Every row belongs to one group in each of 4 separate groupings. Each group adds its own fixed numbers to the row, and there is some noise. The rows also spread widely along 14 directions, which tell nothing about the answers.
In the rows, zero is written as 128.
Some rows, each with its group in each grouping after it:
[ 92 136  65 151 157 139 127  87 108  60 113 137 144 156 122 100 111 146
  81  55 113 145 117 161  97 171 110  98 174 173  84  72 104 101 173  95
  92 141 179] -> q_393 Z q_757 Zok
[133 147 121 158 128 116 101 115  67 160  95 150 163 124 109 114 124 135
 183 122 115 146 138 150 127 114 176 135 173  95 132 150 138 121  99 117
  51 114 128] -> q_493 T q_976 tirak
[101  62 121 114 143 203 115  82 130  91 120 179 147 122 108 158 128 182
 143  85 157 226 132 148 112 140 119 134 139 149 103 121 118  87  93 136
 176 180 161] -> q_493 Z q_976 Balu
[139  60 109  88 138 107 133 103 179 126 191 116 123  69 113 161 129  90
 147 140 134 112 148 101 190 122 114 146 109 110 160 151 127 127 130 143
 138 200 117] -> q_122 T q_757 Ziv
[154 133 109 106 170 159 140 102 127  93 130 122 124  68  92 120 127 107
 192 149 150 144 147 138 167 105 100 160 143  96 152 120 122 139 119 122
  94 169 123] -> q_666 M q_229 tirak
[129  94 111 176  69 150 143  36  89  90 172 128 155 111 138  99 163 141
 223 175 137  87 175  90 113  89 169 140 150 113 105 166 108 143 117 121
  97 107 121] -> q_161 M q_229 nilob
[117  94 144 112 127  70 129 164 153 119 152  63 135 147 148 110 108  99
  68  92 119  86 125 129 141 138 144 128 107 130 135 170 151 132 164 147
 135  98 132] -> q_393 Z q_8 Balu
[118 125 102 130 101 167  81 154 137 146  97 151 129 167 119 155 147 161
 115  91 125 161 117 179 118 119 111 103 174 149 102 136 142 136 109 117
 124 124 155] -> q_666 M q_346 Zok
[117 156 152 102 140  69  95 171 157 126 128  75 123 151 137 143 101 113
  84 130 139 101 114 132 162 138 140 126 114 123 133 129 127 162 142 130
 136  89 141] -> q_161 M q_8 Ziv
[119  65  60 111  94 201 131  93 157 116 181 173  94 154 110 151 170 122
 119 144 154 107 112  99 170 125 111 131 146 124 113 154 139  84 126 119
 122 148 156] -> q_18 M q_346 nilob
[131  74 202 115 142 134 140 138 128  98  85  85 171 121 160  86 127 144
 104  93  99 175 148 179  70 111 136 144  61 143 110 156 150 133 113 167
 196 117 116] -> q_18 M q_8 Balu
[106 169 102  69 153 182  95 144 125 100  84 124 100 118  66 126 125 149
 121 128 170 158  98 149 163 109  93 138 154 125 110  73 106 125 159 132
  81 137 155] -> q_122 Z q_976 Zok
[ 98 139 121 110  88 163  87 146 123 126 100  96 120 144 130  88 129 140
 111 155 135 125 111 147 132 131 113 125 132 140 121 122 140 141 117 144
 106  92 185] -> q_18 M q_757 Ziv
[171 147 149 116 224 108 184  95 127  48 124  99 146  75 158 107  73  99
 144 116 145 148 160 148 130 158 134 156 104 112 137  87  80 155 137 123
 160 178 128] -> q_161 M q_8 Balu
[101  89  84 138  59 157  89  94 150 144 177 126 130 117 144 126 138 119
 137 144 106 153 139 163 106 147 110  84 167 182 138 155 143 132 118 105
 133 119 160] -> q_666 T q_757 tirak
[138 123 114 126  91 185 104 127 115 174 120 173 138 144 150 142 148 153
 159 135 113 220 157 191  72 132 130  91 171 162 112 144 143 150  90 114
 160 119 124] -> q_493 T q_8 Zok
[ 94 157 195  73 136 110 107 141 137 142  78 124 116 147 118 138 112 142
 109 147 168 215  83 164 123 137 147 138  99 119 120 117 111 122  92 150
 169 114 182] -> q_666 T q_8 nilob
[167 159 157  76 141 147 141 173 110 138  61 180  82 154 125  94 124 142
 133 172 167 117 110 111 165 108 114 173 102  74 118  86  79 117  69 186
 110 178 184] -> q_122 T q_757 tirak
[141 132  62 139 127 133 135 160 121 120 173 132 107 185 140 145 120 119
  93 111 143  50 127 107 176 169 153 125 174 114 102 136 134 132 161 101
  94  77 131] -> q_18 M q_8 Balu
[147 170 124 106  96 169 119 141  98 122  85 101 105 138 130  56 133 112
 133 165 125 110 109 158  98 124 120 105 143 140  98 119 102 144 148 112
  79 125 178] -> q_18 T q_8 Balu
[165  91  81  77 160 200 183 124 119  84 178 180  65 147  70 144 166 129
 116 146 181 101 115  79 209 138 139 149 150  83 104 116 105 104 158 129
 137 147  91] -> q_161 T q_976 Balu
[147 164  91 127 202  67 111 149 146 138 155 122 128  86 131 180  70 107
 149  92 122 123 162 118 183 145 116 131 149 133 135  78 108 142 141 117
 121 164 101] -> q_18 T q_8 Balu
[148  87 147 117  70 175 106 150 119 138  81 140 134 148 132  99 174 158
 143 130 109 122 135 150 100  80 120 131 117 120  81 165 131 125 114 151
 125 132 130] -> q_122 M q_8 Balu
[137 112 125 126 125 122 138 154 149 155 154 173 117 124 155 126 128 151
 132 145 127  97 180  64 172  84 120 192 100 113 135  96 118 118 116 199
 146 108  87] -> q_122 Z q_976 Zok
[116  88 116 147  40  88  63 118 186 160 200 124 110 142 113 206 166 137
 160 153 133  90 144  88 144  97 132 102 147 150  97 163 105 154 133  94
 143 117 112] -> q_666 M q_757 Zok
[123 112  96 140 164 128 161  74 148 117 188 132 149 108 162 125 121  82
  97 128  95 154 151 137 132 187 149 123 132 151 166 126 147 107 162  92
 153 102  92] -> q_18 M q_976 Ziv
[100 163 181 120  86 104 108  71 130 151  92 128 145 136 139  84 160 108
 135 185  94 194 101 158  71 125 144 120  90 136 120 134 110  86 140 108
 134  88 145] -> q_666 M q_8 nilob
[ 83 141 152  84 112 159  56 158 138 111  71 100 114 112  93 131 133 186
 124 121 133 170  93 150 131  81  87 117 111 151  96  92 116 152 128 163
 146 108 144] -> q_122 T q_346 Ziv
[123 182 130 143 115  85  97 110 142 143 116 184 107 165 131 173 145 144
 126 145 134 122 112  95 133 135 155 113 148 127  81  94  61 119 138  85
 109 128 151] -> q_122 M q_976 nilob
[140  88 145  91  42 180  90 146 155 153 121  92 120 121 129 107 165 104
 144 187 139 128 129 159 117  89 115 108 134 137 152 198 145 172  99 142
 119 168 181] -> q_161 M q_976 Ziv
[ 89 145  72 150 107 205  88  95  95 112 121 160 138 103 115 107 136 190
 193 137 131 162 156 109 127  88  98 142 168 156  99  77 122 111 121 155
  96 104 129] -> q_18 Z q_976 nilob
[119 140 125 135 118 118  98 116 112 163 107 157 138 159 122 134 134 137
 151 133 127 142 132 133 127 116 147 147 129 105 109 123 118  94 106 124
  98 120 142] -> q_18 M q_8 Zok
[124  85  87 192 123  91 132  73 173  98 185 194 131 137 171 166 142 157
 121  97  81  65 160  51 125 132 126 129 113 155  74  82  72  94 156 110
 161 142  97] -> q_122 M q_346 Ziv
[132 106  71 100 124 105 118 154 177 128 182 134  85 178  89 225 150 106
  75  92 167  66  79 100 209 142 144  98 186 103 103 178 120 141 166  77
  97 147 137] -> q_122 Z q_346 nilob
[105 121 119 129  95  72  37 163 173 145  90 106 127 150 120 154 143 144
  79  72  72 106 110 138 116 103  89  71 136 183  82 121 104 122 169 110
 114 158 142] -> q_122 Z q_757 Balu
[112 161  96 117 200  91 145 148 131 115 136 139 124 163 123 150  77 126
  76  91 162 126 119 138 194 180 153 169 143  94 132  79 134 107 136 124
 113  83 144] -> q_666 M q_8 Zok
[119 113 141 135  94 154 124  61  87  82 109 116 138 130  94  82 160 140
 176 155 131 126 115 118  99 110 150 122 130 123  88 134  80 109 146 112
 103 131 140] -> q_161 Z q_757 Balu

New rows, each followed by its group in each grouping:
[101  51 140 120 114 156 118 110 114 122 121 136 173 136 114 114 155 166
 145 109 112 164 147 138 130 102 143 164 101 109 121 168 178  91 105 180
 152 100  94] -> q_161 M q_8 Ziv
[172  90 134 119 163 195 185 140  94  87  92 153 156 111 145  86 154 157
 128  87  95 163 160 171  92 118 138 136 131 130 105 139 152 156 130 160
 149 139  74] -> q_122 T q_976 Ziv
[150  74 105 134  98 173 153  91 118 128 156 183 119 146 128 107 170 131
 158 147 128 108 150 105 128 105 124 154 133 101 116 142 125  93 112 146
 108 152 134] -> q_393 M q_346 Zok
[157  69  94 114 115 178 146  66 135 143 144 162 146 104 108 123 199  87
 162 141  90 175 146 154 118 117 113 115 135 122 136 184 152  79 128 104
 114 195 104] -> q_18 M q_757 nilob
[189  66 135  96 147 180 184 183 143  67 112 110 118 154 117 133 161 133
 104  83 154  91 127 159 137 107 132 132 143 107 100 191 151 194 127 136
 146 166 125] -> q_666 M q_229 Ziv
[142 124 156 117 136 145 161 131 113 105 100 135 115 184 128 105 155 132
  91 120 135 116 102 137 115 126 158 137 104 110  89 135 115 113 141 119
 132 108 129] -> q_18 M q_346 Zok
[112  80 134 110 162 128 110  74 181  86 195  64 147  34 137 190  82 108
 172 119 160 199 174 146 144 145 108 120 120 162 163 131 125 177 112 112
 206 170 126] -> q_18 M q_229 Balu
[116 106 104  94 156 122 100 126 163 138 153 169 113 111 105 149 141 129
 109 116  98 151 143 106 168 105  86 132 105 147 137  93 123  77 149 149
 150 160  84] -> q_161 T q_976 tirak
[109 178  78 190 153  71  55 117 115 141 111 108 190  91 144 148  85 140
 173  78  73 143 165 162 118 134 128 108 186 153 123 101 136 147 138  97
  66 108 115] -> q_493 M q_8 Ziv
[136  96 105 124 176  97 156 160 159  74 157 110 124 143 120 166 104 128
  88  64 149  68 127 109 171 140 150 144 146 124 112 134 119 161 159 120
 130 142 122] -> q_666 Z q_976 Ziv
[ 96 141 105  69 173 133  88 152 177 109  83 136 108 140  99 120 123 132
  42  92 112 158  84 140 139 129  68 119 111 168 115  76 112  80 173 134
 118 175 171] -> q_493 Z q_976 Ziv
[110 164 133 145 113 145 106  80 106 107  85 150 135 133 146  96 131 144
 155 142 129 166 119 152  87 126 122 115 145 142 104  96  90 122 106 123
 102 144 202] -> q_393 M q_346 nilob
[120 157 138 136 141  61  87 111 145 138 114 145 136 125 118 171 118 143
 154 116 121 137 128 100 135 122 141 131 125 120  89  96  66 105 143 109
 126 142 114] -> q_122 Z q_8 Balu
[107  75 158 126 107 127 104 133 143 130 134 184 122 172 105 217 167 204
 142  92 149 172 112 103 137  95 155 126 127 130  64 144 115 127  92 144
 202 115 102] -> q_666 T q_346 nilob
[162 115 147  81 153 184 140 179 135 126  66 119 120 114 136  90 137 129
 121 125 125 150 129 168 133  99  91 157  98 116 143 133 158 143  96 181
 137 168 143] -> q_18 M q_346 Ziv
[ 96 100 129 133 111 162  80 118 128 108  75 123 152 135 128 116 136 165
 124  92 106 150 118 161  93 102 105 118 120 157  99 124 137 116 114 138
 120 152 174] -> q_18 M q_346 Ziv
[119 161 116 157 168  87 116  83 114 110 117 130 168  99 128 119 108 133
 168 129 100 150 147 126 119 138 139 147 127 125 115  88 108 108 143 108
 101 106 105] -> q_493 M q_8 Ziv
[114 166 137  94 113 127 104 164 147 141 125 145  81 151 153  91 129 141
  83 176 109 119 121  84 143 119  90 147  81 150 102  62  95  92 152 168
 161  68 124] -> q_493 T q_8 Balu
[149 117 102  91 122 200 155 109 153 111 179 139  92 107 133 107 151 112
 144 199 150 140 170 112 159 113  88 145 121 131 150 108 127 141 134 150
 165 116 103] -> q_161 M q_229 Zok
[116 108 107 174 101 112  91  86 130 168 139 163 157 152 138 166 160 127
 135 103  80 163 134 146 107 154 153  82 157 148 108 153 137  85 136  74
 136 108  99] -> q_18 M q_346 Balu
[ 70  68 111 158  75  88  77  94 155 133 200  63 173  73 134 154 115 144
 173 124 117 110 174  93 160  98 141 139 133 144 153 172 168 157 137 153
 134  54  85] -> q_122 Z q_229 Ziv
[147 103 104 108 111 219 156 141 121 114 165 163  98 136 146 113 158 159
 125 139 129 156 142 129 129 138 111 121 147 146 118 120 149 136 130 153
 182  79  87] -> q_393 T q_346 Balu
[183 144 153 143 166  99 178 120  96 120 123 156 131 165 133 139 142 115
 141 126 135 103 129 115 152 148 196 144 137  70 112 136 101 129 130 105
 126 108  82] -> q_161 M q_346 Balu
[118  99  93 162 108 112 115  62 141 126 214 144 138 119 124 181 144 130
 185 145 135 126 178  92 153 124 154 123 155 130 124 135 116 137 136  99
 146 102  75] -> q_161 M q_229 Zok
[ 97 171 123 142 129  85 104 121 130 148 143 135 134 102 174 111  84 127
 126 146 118 131 159 108 154 132 137 147 127 137 153  82 117 130 123 159
 121  83 140] -> q_122 T q_976 nilob
[123 115 131 108  92 147 112 129 152 141 125 122 111 140 121 109 156 101
  97 147 120 138 104 154 125 138 129 109 136 141 132 155 127 111 148 104
 119 121 155] -> q_666 M q_976 Balu
[143 154 168  83 194  88 148 160 162 114 116 136 107 153 135 162 111 114
  72 118 155 148 111 131 158 166 147 140 109 111 136 100 106 145 128 132
 165 146 145] -> q_393 M q_976 Ziv
[115 142 162 116 130 111  96 110 108 111  91  99 142 129  70 115 176 135
 124 120  96 170  97 154 105 110 144  98 122 128  96 139 124 101 189  93
 103  94  79] -> q_393 M q_976 Balu
[119 111  98 122 138 198 151  97 139  88 158 157 124 128 123 163 134 161
 145 124 156 175 126 132 127 157 129 126 163 145 113 112 121 145 123 115
 182 105 112] -> q_666 Z q_346 Ziv
[146 133 139  79 166 106 146 101 164 132 157 111 121 102  98 151 145  72
 135 161 130 166 122 137 161 149 134 126 122 100 166 152 134 124 150 101
 137 147  93] -> q_393 M q_229 Ziv
[110  87 132 156 116  91  73 148 165 154 129 103 179 112 193 149  87 134
 123  70 106 139 181 166 129 106 113 118 134 163 157 156 162 170  68 167
 152 161 177] -> q_161 M q_346 nilob
[104 142 129 104  86 119  61 124 177 142 144 107 102 112 118 135 142 125
 151 190 118 110 125  86 142  86  85 131  93 148 110  98  91 116 149 136
 130 130 140] -> q_18 M q_8 Ziv
[124  57 134 129  96 125 132 101 130 126 142 117 153 116 112 102 168 115
 139 115  77 128 135 146  99  93 132 123 107 135 115 188 151 102 150 121
 130 125  91] -> q_666 T q_8 tirak
[127  90 153 102 106 207 155  75  87 143 121 187 134 150  98  98 185 145
 150 180 147 212 114 138 131 142 176 164 122  82 132 166 152  57 105 135
 139  76  99] -> q_493 M q_976 Balu
[127  68 157 159  83 116  98 107 117 137 115 139 150 134 133 119 154 157
 176 121 113  90 145  94 118  72 149 151 101 112  97 159 113 101 101 149
 114 148 134] -> q_18 M q_346 Balu
[159 112 148 103 162 114 156 173 117 116 127  86 125 124 143  98 101 104
 112 126 158  90 143 121 192 132 151 182 107  83 152 143 140 144 106 175
 121 118 133] -> q_18 M q_757 Balu
[ 98  94 126  58 137 172  90 147 141 140 126 126 124 144  75 185 136 142
 122 132 187 210 101 167 205 155 133 139 145  94 155 157 174 126  86 148
 160 113 131] -> q_161 M q_757 Ziv
[144  75 146  93 133  93  95 136 196 159 109 114 140  91  83 150 184  96
 132 104  66 137 117 133 129  53  79 120  90 136 134 174 139  93 156 134
 125 218  81] -> q_666 Z q_346 Ziv
[100 140 165 123  77  97  87 196 152 130  68 122 104 228 157 103 143 163
  33 110 110  69  71 116  97 110 136 112 105 158  70 130  96 129 141 143
 124  93 202] -> q_493 Z q_346 Ziv
[110 143 146  86 130 132  85 156 162 146  91 104 132 122 132 127 131 125
 104 123  98 183 115 165 102 115  88 106 105 172 123 122 136 127 141 137
 158 140 128] -> q_18 Z q_8 Ziv
[119 190 113 134 149 119 118 148  94 122 115 161 104 158 131 112 108 151
 114 134 127 100 122  96 148 133 143 137 137 128 100  57  90 114 141 127
 101  81 135] -> q_18 T q_976 tirak
[137 105 161 144 110  80 128 115 153 154 176 148 143 109 189 133 101 137
 182 170 117 111 198  64 138  93 130 183  81 125 146 115  97 125  81 187
 184 120  95] -> q_161 Z q_8 tirak
[131 143 189  76 104 148 142  96 132  94  95  88 105 100 126  60 137  99
 128 202 149 134  94 138  94 120 136 129  83 125 130 127  78 151 143 130
 124 154 187] -> q_122 T q_976 Ziv
[148 151  94 115 144 134 167 151 141 140 190 142 103 156 165 113 121  77
  66 160 125 105 143 124 189 183 149 131 146 118 180 132 158 130 153 119
 135  48  94] -> q_161 M q_976 tirak
[162 150 110 132 112 162 160  97 114 116 157 161 112 104 153  69 128 114
 179 217 138  99 161  88 149 125 117 170 127 108 142  95  91 125 105 146
 106 108 136] -> q_493 M q_757 tirak
[105  25 129 118 137 110 126  34 154 123 158 102 178  82 100 147 148  80
 159 113 112 173 140 153 129 130 146 130 103 114 171 208 161  83 123 104
 127 201 135] -> q_18 M q_229 Ziv
[105 121 137 141  58 166  91  71  81 116  61 146 132 187  75  64 216 144
 119 140  87 122  70 140  59 105 157  87 131 139  49 153  98  47 182  75
  57 112 155] -> q_18 M q_976 Balu
[152 104 117 127 174  89 155 189 142  99 157 131 109 183 141 160 110 139
  52  55 140  63 146 113 166 134 162 129 130 132  99 123 124 166 153 141
 154 123 112] -> q_161 T q_976 Zok
[125 100 120  95 134 154 148 100 146 115 131 162 125 158 124 154 147 117
 100 120 147 164 104 153 136 155 144 125 131 108 105 158 128 100 127 107
 145 145 155] -> q_122 M q_8 nilob
[111 155 166 131 117 100 113 149 169 157 146 104 144 121 210 119 114 113
  77 143  93 179 159 159 104 148 134 107 108 187 156 129 149 167 128 134
 199  46 112] -> q_493 M q_976 nilob
[101  59 145 118  96  80  74 143 179 198 112 166 152 166 135 175 145 123
  82  94 106 148 118 141 144 130 150 130 107 116 146 184 157  74  88 143
 134 173 167] -> q_122 M q_976 Ziv
[115 110 170 100 168  78 126 119 126  84 139  76 131 119  87 142 119 129
 133 129 168 114 121  97 191 116 169 164  90  79 129 139 115 124 145 142
 141  95  98] -> q_161 M q_229 Balu
[113 131 171  93 167 118 132 173 142  96 110  93 133 133 131 106 118 148
  67 116 129 139 119 129 154 125 136 163  78 127 129 112 144 139 145 170
 163  61 102] -> q_493 M q_976 Ziv
[124 179 164 105 203 162 142 107 100  63  47  65 170  56 159  40  80 114
 126 112 120 214 147 214  76 124 100 139 103 158 150  85 127 163 123 151
 124 154 179] -> q_18 M q_976 nilob
[141 169 153 125 134  99 128  96 104 107  77 143 128 146 106  98 158 120
 125 146  99 124  95 135 109 128 149 121 116 104  90 113  80  98 158  87
  87 123 123] -> q_122 M q_757 tirak
[120 136 157  68 118  91 123 158 149 154 139 136  68 188 119 154 121 104
  79 166 191 123  82 106 185 169 163 128 122  93 134 138 104 120 108 128
 144 124 185] -> q_393 T q_229 Balu
[112 133 128  66 144 163 122 136 123 144  89 109 121 158  77 113 171 101
  72 119 113 205  75 184 138 150 130  99 133 127 136 164 174  69 175 103
 123  87  94] -> q_18 Z q_229 Balu
[123  97 108 148  62  92  85 139 184 187 158 114 143 151 158 163 164  97
  88 107  58 112 125 147 102 135 132  62 154 174 134 199 160 141 164  81
 134 106  99] -> q_122 Z q_346 Ziv
[195 137 136  91 159 185 178 176 134 107 126 100 112  74 182  67 103  96
 120 148 136 138 171 170 124 136 104 137 129 147 164 120 132 203 115 164
 155 156 141] -> q_493 T q_976 Balu
[123  79 176  99  89 101  90 110 170 109 119  58 132  80 110 115 145 109
 142 143 119 115 122 125 115  80 106 120  82 143 119 158  93 137 146 136
 132 186 147] -> q_122 Z q_757 Balu
[110 117 122 119 137 133 114 130 136 125 124 125 143 140 111 109 174 129
  78 112  72 149 126 141 130 123 124 115 110 144 125 136 161  93 184 128
 138  76  58] -> q_161 M q_976 Ziv
[137 123 135 100 120 111 103 175 193 162 136 144 100 144 133 132 173 111
  73 139  72 129 132 119 145  88  74 121  87 158 128 129 143 102 162 143
 166  94  63] -> q_666 M q_229 tirak
[147 145 182  96 162  96 134 156 153 116 109  82 126 127 145 150 121 105
  98 114 142 146 112 161 132 122 142 117 105 128 128 150 128 176 124 120
 165 133 132] -> q_18 M q_346 nilob
[179 130 184 116 189  25 153 153 177 118 136  99 120 137 139 190 122  85
 103 105 125  73 119 105 153 127 163 130  92 102 122 148  87 164 146  96
 151 184 109] -> q_18 M q_346 Ziv
[122 142 147 139 128 119  79 103 119 139  97  95 160  70 121  87 148 133
 181 139  71 165 166 139 100  74 102 129 103 154 124 113 131 117 149 139
 116 107  70] -> q_18 M q_229 Balu
[151 115 169  92 128 168 168 141 140 146  98 182 107 159 163  98 143 129
 111 167 141 149 128 110 116 128 137 165  86 120 132 120 104 103  84 174
 175 163 159] -> q_18 Z q_976 Ziv
[171  28 105 129  89 201 153 136 134 141 188 129 149  97 154 120 163 119
 163 127 118 140 198 153 131 114 130 133 160 127 157 213 193 161 101 154
 148 134  85] -> q_393 M q_976 Balu
[ 97  89  61 132 111 194 112  60 139 111 200 161 126  85 124 155 123 145
 158 134 143 177 165 137 135 153 117 112 174 162 136 107 131 125 132 115
 147 125 126] -> q_122 T q_976 Zok
[133 172 144 169 118  95 102 137 129 123 122 143 121 133 148 150 124 174
 162 135 124 108 141  94 132 110 139 133 136 133  87  76  73 154 128 126
 146  72 100] -> q_666 M q_346 Balu
[148 147 117 153  93  81  93 136 153 162 163  98 129  79 166 122 112  96
 167 152  94 103 169 129 128 129 118 101 156 161 144 125 103 183 126 112
 123 132 130] -> q_666 T q_757 Balu
[143 157 141 108 160  65 141 126 140 147 108 115 121 144 121  81 145  65
  80 134  90 110 122 136 138 125 128 135 104 105 149 130 131  88 176 118
  78 132 123] -> q_393 M q_229 Zok
[174 161 126  60 160 194 182 150 138  85 137 132  60 134 109 116 162 113
 115 179 161 121 110 107 148 116  96 132 118 125 109 105  98 148 167 120
 157 114  87] -> q_18 Z q_229 tirak
[140 129 120 144 107  96 126 121 113 130 110 138 126 168 120 116 157 129
 123 120 111  75 115  98 132 117 158 123 144 110  91 148 100 105 162 111
  82 111 113] -> q_122 Z q_229 Balu
[201 122 112  91 163 182 181 130 101 110 117 168  99 121 111 121 132 112
 179 154 181 125 139 126 166 130 141 159 155  74 131 138 103 140  89 136
 103 197 148] -> q_493 T q_229 Balu
[108 151 103 136 169  94  96 138 157  92 132 143 125 133 130 177 111 171
 119  76 116 138 143 100 135 127 101 113 149 171  89  68 101 144 157 128
 151 129 108] -> q_393 Z q_229 Ziv
[132 114 135  87 167 113 170  68 173 108 194 136 123 104 155 188  99  85
 129 158 184 195 138 126 164 193 148 127 129 128 170 126  96 138  99 110
 209 175 148] -> q_161 Z q_757 nilob
[136 105 173 105  86 154 143 101 154 144 135 164 115 140 155 119 185 139
 143 183 120 178 140 107  87  96 126 129  91 153 107 153 109 118 108 148
 195 116 105] -> q_493 Z q_229 nilob
[132  90 134 125  29 128 110 123 138 167 155 108 112 148 142  65 189 100
 115 177  74  92 132 120  99 112 123  91 117 153 119 176 138 110 161 132
 116  92 120] -> q_393 T q_757 Balu
[115 121  57 137 124 134  99  93 162  98 166 110 132  99 112 153 130 109
 143 117 118 117 131 150 135 144  99  99 179 152 117 127 122 143 168  73
  95 150 142] -> q_666 M q_8 Ziv
[ 74  68 117 106 101 146  83  86 141 129 149 124 130  89  97 122 127 143
 151 144 128 144 121 107 167  91 103 156  98 114 147 130 137  75 114 164
 117 134 143] -> q_122 T q_346 tirak
[ 96 139  94 128 142 128  87 109 158  97 165 106 124  71 126 182  91 150
 153 114 140 144 135 124 158 136 105 112 156 154 126  83 106 173 138 119
 145 130 132] -> q_122 T q_346 Ziv
[117  42 132 113  14 224 120  28 165 124 181 143 119  79 171  92 158 128
 214 233 153 172 171 108  73 103  85 131 111 173 147 166  94 126  68 144
 183 184 200] -> q_493 Z q_229 Balu
[131 135 134 105 134 130 111 122 158 124  91 166 117 121 142 105 140 135
 114 146  97 141 129 116 125 118  86 139  92 140 111  72  87  96 128 149
 138 169 146] -> q_122 M q_757 Ziv
[183  80 129  73 124 204 157 178 122 136 100 188  91 178  81 140 208 151
 104 115 136 129 114 142 137  88 134 127 134 100  78 166 137 123 136 142
 133 161  84] -> q_122 T q_976 Zok
[139 129 100 116 139 107 126 138 151  99 157  82 116 137 126 159 113  98
 101  98 138  92 113 137 136 155 132  93 158 148 102 146 101 155 178  72
 120 146 146] -> q_18 Z q_8 Balu
[146 168 167 122 165  79  99 129  84 128  54 115 141 148  67 160 149 140
 141  76 120 169  78 173 111 126 172  83 160 102  76 137  99 134 157  76
  89 146 109] -> q_393 T q_346 Balu
[140 122 130 108 132 212 164  84  70  63  97 150 125 122 109  75 162 165
 184 154 147 163 133 135  95  91 126 142 125 118  73 111  99 127 127 153
 131 135 125] -> q_161 T q_8 nilob
[145 125 206 109  71 138 104 125 139 143  91 123 119 150 161 117 152 131
 133 165 128 172 133 171  45 107 147  80 108 173 104 148  82 184 100 120
 185 173 177] -> q_161 T q_976 Zok
[105 136 164 105 143 104 116 103 156  78 114 111 117 134 107 126 136 132
  98 131 121 149  96 128 109 120 118 131  80 138  89 101  88 100 168 108
 160 103 124] -> q_666 M q_8 tirak
[164 124 112 159 129 162 164 116 116 115 135 170 146 119 180 108 132 139
 141 120 107 130 190 144 101 132 137 140 146 138 119 111 124 156 123 132
 140 117 101] -> q_122 M q_976 Zok
